There are 5 hidden switches. A switch that is on adds its own fixed numbers to the row, and there is some noise. The rows also spread widely along 2 directions, which tell nothing about the answers.
(in the rows, 128 means zero)
Known rows, each followed by its switches (1 for on, 0 for off):
[174  55 113 154 190 167  76 132 154 133 145 101  63 144  99 125  97  93
  98 145 134  96 106 129 108] | 1 1 1 0 1
[170 104 104 149 172 147 114 145 160 109 158  89  50 200  91 159 105 124
  87 114 134 141  91 157 115] | 1 1 1 0 1
[166  95 118 143 155 175  98 144 148 155 126 106  70 138 113 102 129  83
  87 125 128 104  84 144 117] | 0 1 0 1 0
[180  54  89 169 180 154  92 135 180 143 157  96  51 188  83 139  95  97
  86 122 131 114  81 151 114] | 1 1 1 1 1
[153 103 100 151 163 134 109 145 163 141 142 115  68 169 100 123 105  92
 105 121 130 132 106 158 119] | 0 0 0 1 1
[169  76 117 154 166 168  95 136 137 136 135  99  72 137 103 120 116 102
  96 140 133 103  95 137 113] | 1 1 1 0 0
[150  88 116 149 173 148  95 139 151 132 139 120  68 142 104 112  92 103
 115 124 133 102 114 139 115] | 0 1 0 0 1
[144 100  98 154 157 130 111 138 139 130 149 118  74 166  92 127  89 131
 112 108 136 121  98 153 125] | 0 1 1 0 0
[144 121 119 133 166 144 110 149 140 123 138 117  86 145 110 121 110 101
 117 130 134 122 126 146 112] | 0 0 0 0 1
[153 111 119 146 159 158 118 148 135 133 137 109  66 154 103 124 125 114
  90 114 130 120  94 154 122] | 1 1 0 0 0
[175  62 121 153 165 186  82 137 151 167 115  98  69 123 114  94 132  73
  79 143 121  92  82 137 115] | 1 1 0 1 0

New rows. What belongs after each?
[154  87  97 159 165 142 104 143 171 139 149 109  52 181  94 122 100 101
  94 104 132 121  92 154 119] | 0 1 0 1 1
[135  78  97 165 155 139 104 139 147 165 130 136  90 135  99  94  97  87
 117 119 130 106  98 148 127] | 0 0 0 1 0
[132 142 111 134 144 128 138 153 125 123 137 124  87 158 108 122 113 123
 117 109 139 140 115 162 126] | 0 0 0 0 0
[172  80 115 151 160 174  92 146 148 150 129  93  82 139 102 113 133  76
  88 150 129 114  85 145 113] | 1 0 1 1 0
[162  65 107 160 171 157  82 135 168 152 138 112  61 147 102 106 103  81
  96 126 126  96  97 136 112] | 0 1 0 1 1
[167  58  93 168 164 160  94 135 161 153 143 101  60 162  90 118 107  99
  87 122 129 110  74 148 121] | 1 1 1 1 0
[167 107  97 149 146 148 117 146 158 135 145  94  62 188  94 131 113 115
  85 105 137 134  76 159 120] | 0 1 1 1 0
[156 100 130 136 157 169  94 145 123 138 126 111 104 104 119 104 120  85
 119 157 130 101 115 129 107] | 0 0 1 0 0
[168 128  94 142 148 145 128 155 159 122 151  89  56 211  92 144 123 121
  77  99 134 148  71 173 123] | 0 1 1 1 0
[142  74  99 170 161 145 105 140 151 164 131 122  78 145 100 109 107  87
 102 122 126 111  91 158 127] | 1 0 0 1 0
[159 121 111 146 150 159 118 149 152 141 133 103  65 171 108 118 128 102
  84 106 129 127  81 161 121] | 0 1 0 1 0
[185 107 111 143 159 174 111 150 156 134 135  73  52 182 103 137 142  98
  64 124 129 134  67 158 115] | 1 1 1 1 0
[154 105 133 135 154 175  96 141 127 140 119 112  89 112 125  98 123  94
 105 136 132  95 108 129 112] | 0 1 0 0 0
[147 104  84 156 148 126 121 145 152 139 148 109  78 184  84 128 102 111
 104 112 134 141  92 167 123] | 0 0 1 1 0
[147 100 106 152 157 141 111 140 143 126 146 118  73 156  97 121  95 124
 113 116 136 113  98 145 121] | 0 1 1 0 0
[166  95 103 151 156 163 109 148 149 142 139  91  80 167  97 128 131  91
  87 133 126 131  86 157 119] | 1 0 1 1 0
[145 102 127 139 158 159 106 148 121 142 120 114  87 120 115 106 126  93
 110 140 129 108 110 144 118] | 1 0 0 0 0
[163 113 119 132 165 154 100 145 144 117 142  98  84 152 107 128 111  95
 113 143 132 127 119 143 104] | 0 0 1 0 1
[153 123 118 132 149 153 114 152 124 126 134 105  96 141 107 122 120 109
 113 135 133 127 112 148 112] | 0 0 1 0 0
[147 104 102 157 160 134 123 146 134 125 148 110  80 166  91 135 105 118
 110 121 134 136 103 162 127] | 1 0 1 0 0
[156 110  95 145 163 128 118 148 159 107 158 105  57 198  90 148  93 133
 104 104 138 139 102 157 118] | 0 1 1 0 1
[173  56  95 161 182 151  85 143 168 146 146  97  68 161  87 126 103  78
  95 146 130 113  96 147 111] | 1 0 1 1 1
[175  71  98 156 175 158  89 146 175 143 146  89  67 169  90 135 115  82
  90 143 128 125  93 152 111] | 1 0 1 1 1
[144  97 123 139 168 151  96 146 139 133 137 121  90 124 115 102 103  93
 122 138 129 107 129 135 106] | 0 0 0 0 1
[169  58  95 171 167 158  93 133 160 154 140 103  58 162  87 120 106  98
  84 127 130 112  70 154 121] | 1 1 1 1 0
[153 107 119 144 157 155 118 144 136 131 137 111  63 153 106 123 116 116
  88 114 132 119  94 152 125] | 1 1 0 0 0
[155  96 105 149 164 144 103 145 163 141 141 114  72 162 101 117 110  88
 105 127 130 126 103 156 112] | 0 0 0 1 1
[154 131 121 130 149 158 113 152 126 121 135 102  95 142 115 122 128 101
 111 135 133 131 109 149 113] | 0 0 1 0 0
[162 138 109 133 157 146 124 157 162 123 142  91  65 192 105 137 131  99
  89 111 131 151  99 168 116] | 0 0 0 1 1
[169 124 118 133 147 175 115 154 147 141 128  91  65 162 118 114 143  93
  74 115 127 126  80 154 114] | 0 1 0 1 0
[152  84  95 156 152 148 100 144 150 151 137 110  85 151  94 110 101  91
 108 131 130 118  95 150 119] | 0 0 1 1 0
[188 109 124 133 172 171  98 148 155 109 148  76  53 174 108 149 129 106
  81 132 132 131  96 147 103] | 1 1 1 0 1
[159 101  96 152 165 139 111 145 175 135 148 105  52 190  91 130 103 107
  90  99 129 131  88 157 123] | 0 1 0 1 1
[137  85  88 170 155 134 114 141 155 152 139 127  64 164  93 110  93 112
 101  99 130 116  84 157 129] | 0 1 0 1 0
[148  62  87 176 163 141 105 136 157 157 138 123  57 166  88 111  95 104
  92 104 129 108  77 159 131] | 1 1 0 1 0
[154  94 116 152 161 153 107 144 131 135 135 111  88 137 102 122 113 104
 106 140 132 118 107 148 119] | 1 0 1 0 0
[158  97  91 158 152 145 109 145 160 138 148 104  62 185  91 128 106 112
  93 104 132 128  75 159 123] | 0 1 1 1 0
[161 145 129 117 143 169 117 155 121 115 130  93  93 140 119 125 138 104
 103 139 132 135 110 144 108] | 0 0 1 0 0
[164 106 115 141 173 148 108 148 148 117 149  91  70 168 100 143 116 104
  98 140 131 136 115 150 108] | 1 0 1 0 1
[134 129 119 137 145 142 123 149 121 132 131 125  92 135 111 111 115 108
 116 119 137 126 116 150 124] | 0 0 0 0 0
[162  77  81 168 168 129 102 140 181 131 164 104  50 203  78 141  86 115
  99 106 133 130  86 158 120] | 0 1 1 1 1
